Each new row is followed by its nearest point in the smallest flat space through zero that holds the last named rows.

j_705:
[[ 54  -8  13  34 -48  -2  -4  51  -8  20 -16   9 -26 -15 -25 -12  28]
 [ 39 -39 -33  -4 -15  -5 -42  39 -14   3   6  -4   9  27   4  -7 -56]
 [  4   7  33  21 -20  23 -13   9  -3   7   4  -3  -8  -3   3 -30  11]
 [ 32 -54 -27 -11   9  -2  -1 -22  40   1  -8 -19  -9 -19  22  15  14]]
New rows:
[ -5 -30  -4  30  -3 -18 -20  16 -37  17  26  -6  12  14  18 -22  -4]
[  9  -7   1   5 -11   8 -22  17 -10   2   6  -2   4  13   3 -16 -23]
[ 17   2 -15 -37  22  25  28 -15   3 -12 -16 -18  29   3 -16  31  -1]
[ -7  -5 -21 -16  19 -14  13 -16   8  -6  -3   0   5  -2   2  22  -1]
[ -3   4  10  23  -6  38  11 -25  42 -11  15  -3  15   7 -13   4 -16]
[-10  -1  12   0   6  14  -4 -17   9  -2   5  -8   1  -2  13 -10   4]
[ 24 -16  -9  26 -20  -6  31   2  10  13 -19  -2  16  13 -21  29 -24]
[ 20 -10 -19  -1  -6 -16   4  16  -2   3  -8   5  -4  -2 -11  15  -1]
[  0 -12 -25 -10  12  -1   4   3   0 -13  -9  34  17  22 -56   8 -43]
[ -1   4 -28 -13   6 -22   0  16 -19  -4   0  10  12  17 -13  18 -30]
[ 24 -20 -15   5  10   6 -21  -9  10   4 -15 -14  24  -9  24  10   9]
[ 16 -29 -12  -5   3   3  -8  -9  18   0  -1 -11  -2  -5  14   2  -1]

j_637:
[[ 26 -28 -11  30 -10 -10 -14 -17 -22 -16   1 -16 -17   1 -12   9 -10]
 [  3 -19 -37 -26   8  21 -35  -4 -10  38 -30 -23  -5  -5 -13  -9  25]
 [-19  -5   5  18  -8 -23 -44  47 -27   9 -34  11  17 -21 -15  13 -13]
 [ 11 -10  -2 -18  24   4  -9 -22 -18 -39   3  34  -7   9 -47 -10  -7]]
New rows:
[ -9  38 -16  11  50  15 -19  -3 -22 -13   2   6   5  16  34  -5   5]
[ -5   6   1 -11   6   4   2   1   4   1   0   7   3   1  -3  -4   3]
[ 45  26 -25  19 -17  17   4 -19  -5  19  -3 -14  35 -35  -4 -17 -19]
[  7  -8  -8   7  -6   2  -2  -5  -1   9  -1 -17  -6   0   7   2   4]
[-45 -13  -2  53  13 -10  17 -21   3 -10  33 -20  40   6   5 -32  23]
[ 3  4  8 12 -7 -4 16 -3  8 -4 12 -5 -2  3 15  4 -4]
[-15 -53   5 -22  20  30  -5   3  -1   8  49   6  29 -17  53 -25 -10]
[ -4   8  -1 -11   2   9  12  -4  13  10   5  -4   1   3  11  -5   8]
[  2  -4  -5  24   9   5  15   6 -28 -53 -53 -11   5   8   8   8 -11]
[  7  -9   4  18  -4 -12  -9   2 -15 -16  -1   5  -3  -2 -11   7 -12]
[  6   2 -14  -5  27   4 -48  -4  23  -6 -51  -3  30  -2 -18 -13 -40]
[ -7  -7  -9 -12   9   1 -29  12 -16   5 -22  11   5  -7 -24  -3   2]

j_805:
[[ -6  41  -1  20 -21  21  16 -38 -49  26 -73 -10  14  -3   0 -17   2]
 [-11 -42  13  12 -35 -13   1  13 -35 -15 -44 -27  -7 -20  15  -6  12]
 [-38  -8   8  23   5 -14 -12   9 -13 -26  18  22 -17 -13 -19 -34  10]
 [-10 -21 -52   6  41 -10  31 -28 -20 -14 -16 -30   2  -5   0 -21  11]]
New rows:
[-36  -6   6 -22  13 -10 -10 -12 -20  -4   6 -13 -21  36  -3 -54 -14]
[-21  -1  -8  13  13  -6   2  -6 -11 -12   4   6  -6  -6 -11 -22   6]
[-27  -4  12 -26  34  -6  -9 -17  12  17   7   6 -23  32  27 -13   5]
[-1  4 -9 -2 15 -1  1 -3  9 -2 16  5  0  4 -5 -2 -1]
[ -4 -17   3  11   4  16 -18 -22 -20 -19   0 -15 -35 -17 -15  -6  -4]
[-14 -11  -2  10   0  -7   1   0 -13 -11  -5  -2  -6  -8  -3 -14   6]
[-20   7  -5  12  12 -18  -9 -14   4 -13 -45 -21   1  16  18 -30 -19]
[ -9  -1 -11  10   2   0  10 -13 -21  -2 -23 -10   1  -5  -1 -13   5]

j_48 (4 x 17):
[[  0  75 -43  25  30 -31   8  20  -9   8  35  -9 -42  40  22 -10 -53]
 [ -2 -13 -23 -31  27 -14  -7   8  -7 -28  11  14 -52  50 -20   4 -12]
 [-31   0 -64 -11  10  27 -16 -10 -23 -12  -6  11 -40   3 -23 -35 -21]
 [ 10  10   6 -31 -11  30  18 -20 -20 -23  -8  37 -39  48  -8  52  29]]
New rows:
[ 10   5  29  10  10 -53  24   4  -8  19   2   1  23  -1  -7   9 -32]
[ 14   7  21  12   9 -32   4  16  15   8  14 -15  14   3  14   5  -8]
[-12  50 -14  36  23  -4  15 -20  -2  -6 -10 -53 -14   2 -13  -9  21]
[ -4  34 -16  17   0   2   5   0  -6  11   6  -4  -4  -2  12  -7 -15]
[ -2   0 -10 -26   1 -28  -2 -20  -9   4 -15   9   1   1 -17  -1  -2]
[ -3 -10  -4  -8   4   1  -4   0  -1  -6  -1   3  -8   5  -7  -2   0]
[  8  15 -12   4   5   8 -33 -24  41   4 -14  30  30 -21  -1 -25  17]
[ -7  -7  -2   7  -9  12  -4  -5   0   7  -9  -4  17 -25  -1 -13   3]
[-15 -14 -46   3  -1  -2  -4   5  -1   7 -41 -11  -3 -26  -1  17  -9]
[-13  -6 -18   1  -2  13  -8  -5  -5   1  -7  -1   0 -15  -7 -18  -4]
[ 21 -30  21  17 -26 -23 -12  20  -8  15 -21 -16  -5  24  28 -11 -30]
[  7  -6  13   4   8 -23  -2  12  12   3   8 -11   9   0   5  -2  -5]

j_836, 4 rows:
[[-10 -10 -18  45   2  12 -14  37  66 -14  -4  -6   1  53   5  18  17]
 [ 25 -20 -11  12 -61   7  -2  38  29   9 -14   8   8  -6  37 -14   8]
 [ -7   4   7  -2  -8 -30  -3  17   1   0 -13 -18  -3 -19 -15  16  10]
 [-48 -17 -51   0 -13  -8   1  -7  -3  10 -12 -14 -20 -13  15 -39 -33]]
New rows:
[  8  16  37   9   8  -6  24   1 -12  25  -1 -14  -3   2 -21  -4  -9]
[  6   8  16  -8   9  -7   1  -6 -13  -1   2  -1   2  -8 -12  10   5]
[-40 -15  12   2  -1  11  11   9  -1  -2 -20 -10 -21  -9  -2   0 -11]
[-21  -3 -14   1   1 -11  -1   1   1   1  -6 -11  -8  -5  -3  -5  -7]
[-10 -14  26 -10 -23 -21  -6  -4 -15   2  -1   6   0 -29   1  -2  17]
[  8   2  10 -13 -17 -17   3   5 -15   6  -7  -5   1 -27  -2   2   3]

j_75 (4 x 17):
[[  4 -35  41   1  15 -49 -19  23  23  10  36   4 -38  24  22  -4  23]
 [-11 -40  27  -8  59  12  17  27  14  -2   5 -49  -5  15 -18  25  -6]
 [ -9  -5  27  26 -29  29  25 -11 -23   6  33 -13 -27  38 -27 -21  29]
 [-17  40  24  10  24 -30   9 -53  -5  18  -8 -12  -4  10 -11  19  16]]
New rows:
[-18   0  34   0  -7  46  -5 -17   6 -27 -32 -11 -13 -24 -11 -23  15]
[ -4   3  -2   5  -5  23  13  -5 -11  -2  -1 -10   4   4 -15  -2   0]
[-13 -30  48 -18 -22   5 -43  20 -31 -23 -16   2  25 -20  -6   7  33]
[  4 -13   0  -2  -4   2  -3  15   3  -3   7   2  -4   1   4  -5   0]
[ 10 -31   0  -4 -48   7   7  -3  -7  21  21  19  -1  -7 -35  28 -28]
[  3  -6  -6   4 -20  18   3   9  -7  -4   6   4  -1   3  -3 -12   1]
[ 30   4 -13  18  -8   0 -23  -9 -11   0 -13  -5 -25 -30 -10   1  19]
[  2   9  -6   2 -12  -3  -4  -6  -3   1  -2  10   1  -3   4  -5   1]
[-29 -17 -26   8  -1   5 -10   2  -7  -3   3  -5  14   1   0 -15  25]
[ 1 -3 -3  1 -8 10  2  4 -3 -2  2  1  0  1 -2 -5  0]
[ 10 -31  -5 -14  23  17 -11  26   7  12  -8  -3 -32 -20 -30   5   4]
[  2 -26   2  -7  15  10   2  26   8  -6   3 -13   0   1  -1   4  -7]

j_193:
[[-16 -30 -18   8  -2  -7 -18   9 -26  26  27 -12 -26  12  12   7  18]
 [-10 -28 -19 -15 -31 -11  15 -10  18 -26 -36  21  14  52  32 -25  40]
 [ 57   4 -28  31   6  18 -29   9 -21 -25  -3 -22 -25  43 -26 -45  61]
 [ -2  12   4 -25  -3  -6  35  13  -6 -28 -11 -32 -11  -2  -1 -60  38]]
New rows:
[ 36   0  27  23  11   2 -24  -6  -1  -8   0  -8  39  10  13  22 -28]
[ 21  10   2  17   6  11 -17  -9  10   0  -5  17  13   0 -12  22 -20]
[ 49  -8 -16  -7 -19 -19 -35  -3  15 -18  27  -5 -26 -23  -9 -19 -28]
[ 18   9  -1  13   9   8 -12   2  -6   0   6  -6  -6  -3 -15   0   0]
[ -7   2 -28  15 -13  40 -11  53 -18 -13  -1 -22 -13  11  11 -17  24]
[  9  -7 -13   6   1   1  -7   9 -17  -3   8 -18 -19  15  -3 -22  31]
[-13  14   0  -7  22   1  -8  44  21  14  16   5 -21  12  24   3   8]
[-9 -7 -2 -1  0 -4 -1  4 -8  9 10 -6 -8 -2  4  1  3]
[-22  47   1  37  -4 -36 -15   8   5 -15 -10 -30  18 -18  19  -8 -20]
[  0  13  10  -5   5   1   9   1   3  -3   0  -4   4 -16  -7  -2 -11]
[ 28  24 -13  14 -23 -23  25 -14  -5  -6 -36  -7 -46   9  -2  35 -39]
[  8   7   3   5   2   5  -4  -5   7  -2  -5   9   8  -2  -6   9 -11]

j_926:
[[  2 -15  13  47   6  40   7   8  -1  -1  19 -14 -32  11  11  50 -14]
 [ 27   3  -7  12  10  13  -6 -58  22   4  31 -32   6  11   3  63 -19]
 [ 52 -54  13  16  -7  23   6  33  17   3  29  26 -32  -4  26  75 -28]
 [ 13 -13 -29   2 -10  71 -21  -3  21 -33  18  15  -4  18 -12  52 -55]]
New rows:
[  4  17 -31   5   2   6 -26 -17  28   0 -11 -31  -8  -9  15  -3  14]
[ -4  13  -6   0   4   1  -4 -24   3  -1   3 -14   9   5  -6   3  -1]
[ -6   7  36  17  -9   7   1   7  17  -7  -8  -8   6 -22  -3  -3  25]
[-8  1  9 11  3 -5  6  6 -7  6 -2 -6 -7 -1  4 -6 10]
[-49  25   6 -11   0   6 -34  -2   3  12  -2  -2 -31 -11  19  22 -20]
[-11   6  -2  12   2  16  -1  -2  -3  -5   0  -7  -4   6  -4   2  -4]
[-24 -28 -32   3   6 -18 -33  15  -4 -15 -12   6  24  -2  16 -16  31]
[ -7   3  -3 -12  -4  -8  -1  10  -4  -2 -11  10   6  -4  -4 -24   5]
[ -7   6  -5   4 -11 -18   2  33 -11 -15  -4   8 -41  32   0  21  28]
[ -5  -9  11  14   0   5   7  24  -8   2  -3   5 -16  -2   6  -1   5]

j_136:
[[ 27 -28 -29 -17 -11   5  17  17 -15  -2 -12   4 -28  -1  39  26  40]
 [ 65  29  45  37  12 -13  47  -2 -25 -43  10  -4  -1  -1  -6 -35  11]
 [ 40 -24  23   9 -14 -22  22   7 -10 -17   1 -41  10  35  44  -5  11]
 [  8  -4 -21   5  12  -7  34 -15   2 -24  30 -10 -29 -21  61 -34  15]]
New rows:
[ -4 -14  20  20 -23  -6  20  24   3  -6   8  14 -29 -16  30 -26 -26]
[  5   1  -1   6   5  -5  13  -7   1 -11  12  -7  -7  -5  20 -16   2]
[ 28  27  14 -18  26 -20 -36  27 -19  -6  23  33   4  15  25  -1  -7]
[11  4  7  4  1 -1  6  2 -5 -5 -1  1  0  1 -4 -2  3]
[ -6  23 -21  24 -25  -9   1  11  17  15  12  13  16  20  29   0  15]
[-4 -8 -5 -3 -2 -3  0 -1  3  1  3 -8 -1  3 14 -1  0]

j_266, 4 rows:
[[ 25   3 -21  17 -27  -8  -7 -21  -7 -45   6  32  20  15  31  14 -12]
 [ 17 -35  -7  13  27  19  19 -16 -17  23  -2  -9  11  -2  15 -28  -2]
 [-16   7  40   2   2 -16  41 -42  -8 -14   7 -11  -9  28 -15  -4  12]
 [  4 -14  -1  42  -3  -1   4 -13 -52  -5  62   2 -19   6 -16 -12 -23]]
New rows:
[ 20  10 -21   1   2  28  15  35  -6 -35   6 -20  32  21  -6 -17  40]
[ 7 -4 -6  0  0  3  0 -2  2 -2 -7  4  8  0 10 -1  0]
[ -2   6 -35  14 -23 -11   2  13 -18 -31  40  43 -28  -9   1  19  -6]
[  6  11 -16  21 -27  -9 -24   8 -19 -27  36  21  -7   1  -2  16 -19]
[  6 -47  27  -4  19 -30 -33   9   4 -24  -2 -20 -41  -9  -5 -23  10]
[ -7  -2   6   0   7   2   2   5  -4  12   6  -9  -8  -4 -11  -5   0]

j_297:
[[  4   2 -13  24 -24  12 -13   0  51  54 -12  17 -10  10 -20 -16 -56]
 [ 18  -9   9 -48 -27  -8  -9  -4   1 -23  -5  18   2  22  13   0 -45]
 [  2  26  30  27  42  44  -2   2  41  20  28  21 -12 -15  33  17  -1]
 [  6 -48  29  26 -17   2   3  31   3  40 -24  10   5  32 -23  -9 -21]]
New rows:
[  8 -30   9 -25  11   1  -6   7 -25 -27  27 -14  11   4  -1  19  20]
[  3 -12  17 -18   7  -7   7   6 -29 -29   2  -4   7   5  12   9  21]
[ 21   3 -11  -5 -30  28  32  25  35 -33 -13 -29  -6 -21   5 -34   9]
[ -1   6 -10  -4  -4  -3  -2  -6   1  -2   0  -2  -1  -3  -2  -2  -2]
[-16  17  33 -24 -29 -24 -22 -32 -15 -30  23  19   3   2  29 -15   5]
[  8   8   2 -37  -3  -5  -3 -10 -10 -34   8   5   1   1  19   7  -7]

j_384:
[[ -9   1 -17  26  -4  30 -36 -38 -27 -46 -37 -64  -6  48  41 -30  10]
 [-16 -15 -53  34   8  25 -53  -8 -64 -37   5 -16   5 -15 -25  32   0]
 [-35  23 -41 -15   0   7 -26 -27  -8 -33  54  -3   0  22  -5  -6  38]
 [ -4  19 -27 -11  18  17  -3 -18  -7 -33 -13 -22 -10  24  20  -2   8]]
New rows:
[ 19  12   3 -16 -23 -14   4  16  39  -2  29 -12 -44   7  -2 -30  -2]
[ -4  11  14 -16  -7 -10  14  -4  25   9  14   6  -1  13   9 -18  11]
[-13   1   4   5  -3  30   4   0  12 -24  -7  33   9 -10   2  21 -12]
[ 3  1 -8 -3  8  2  3  5 -4 -2 -2  6 -1 -8 -6 12 -4]
[  2  -2   7  45  22  34  20  -5 -13  -5  14  -9  11  -9   9   0 -24]
[  5  -8  -2  12   1   6  -7   2 -13  -3 -15  -8   0  -5   0   6  -8]

j_512 (4 x 17):
[[-15  -5 -23  19   8   7 -41  11 -46 -12 -24  20 -18   7   4 -23   8]
 [ 15   8 -49  32  25 -75  -1 -14 -46 -23  13  -9  27   4  -4  14  22]
 [ -4   7 -14   9  38  -9   7 -10 -27 -13 -31 -45 -13   9  10  -1  -7]
 [-12  40 -53  29  29 -29  40  10 -26   6 -57  -8 -25  -1   4 -26 -16]]
New rows:
[  6  36  16  -1 -22  16  21   0  -8   4   2   9 -22   1  12 -42  -5]
[ -8  10  -2  -1  -8  14  12  11  11  13 -16  14 -14  -4   0 -14 -10]
[-42   7 -13  11  37  11 -35 -37  -1  18 -20 -17 -11  -9  -3  33 -18]
[ -5  -3   1   1  20   9  -8  -5 -17  -9 -18 -25 -11   7   7  -2  -4]
[ 36 -18 -14  18   7  65  -3  13 -14  27  17   8  -4 -21 -19  -3  -5]
[ -6  -6   9  -5 -10  21 -14   7   3   3  -2  14  -7   0   0  -7  -1]
[-40   8 -10  10  19   6 -14  36  35  18  52   8   3   5  -3  24   7]
[  4  -3   6  -4 -15   0  -1   2  12   4  17  16   9  -4  -5   4   4]
[  8  26  39 -34  31   4  -3   6 -26  14 -47 -15   4 -17  51 -15   5]
[ -9   2   6  -4  19  20   3  -2  -6  -2 -27 -28 -19   6   9  -6 -12]
[ -1 -15   3  -4  16 -22 -36 -17 -40 -23  -6   9 -47 -12   2  20  27]
[ -3 -14  -9  10  14  -3 -37  -4 -37 -19  -2  -5  -1   9   4  -1  12]
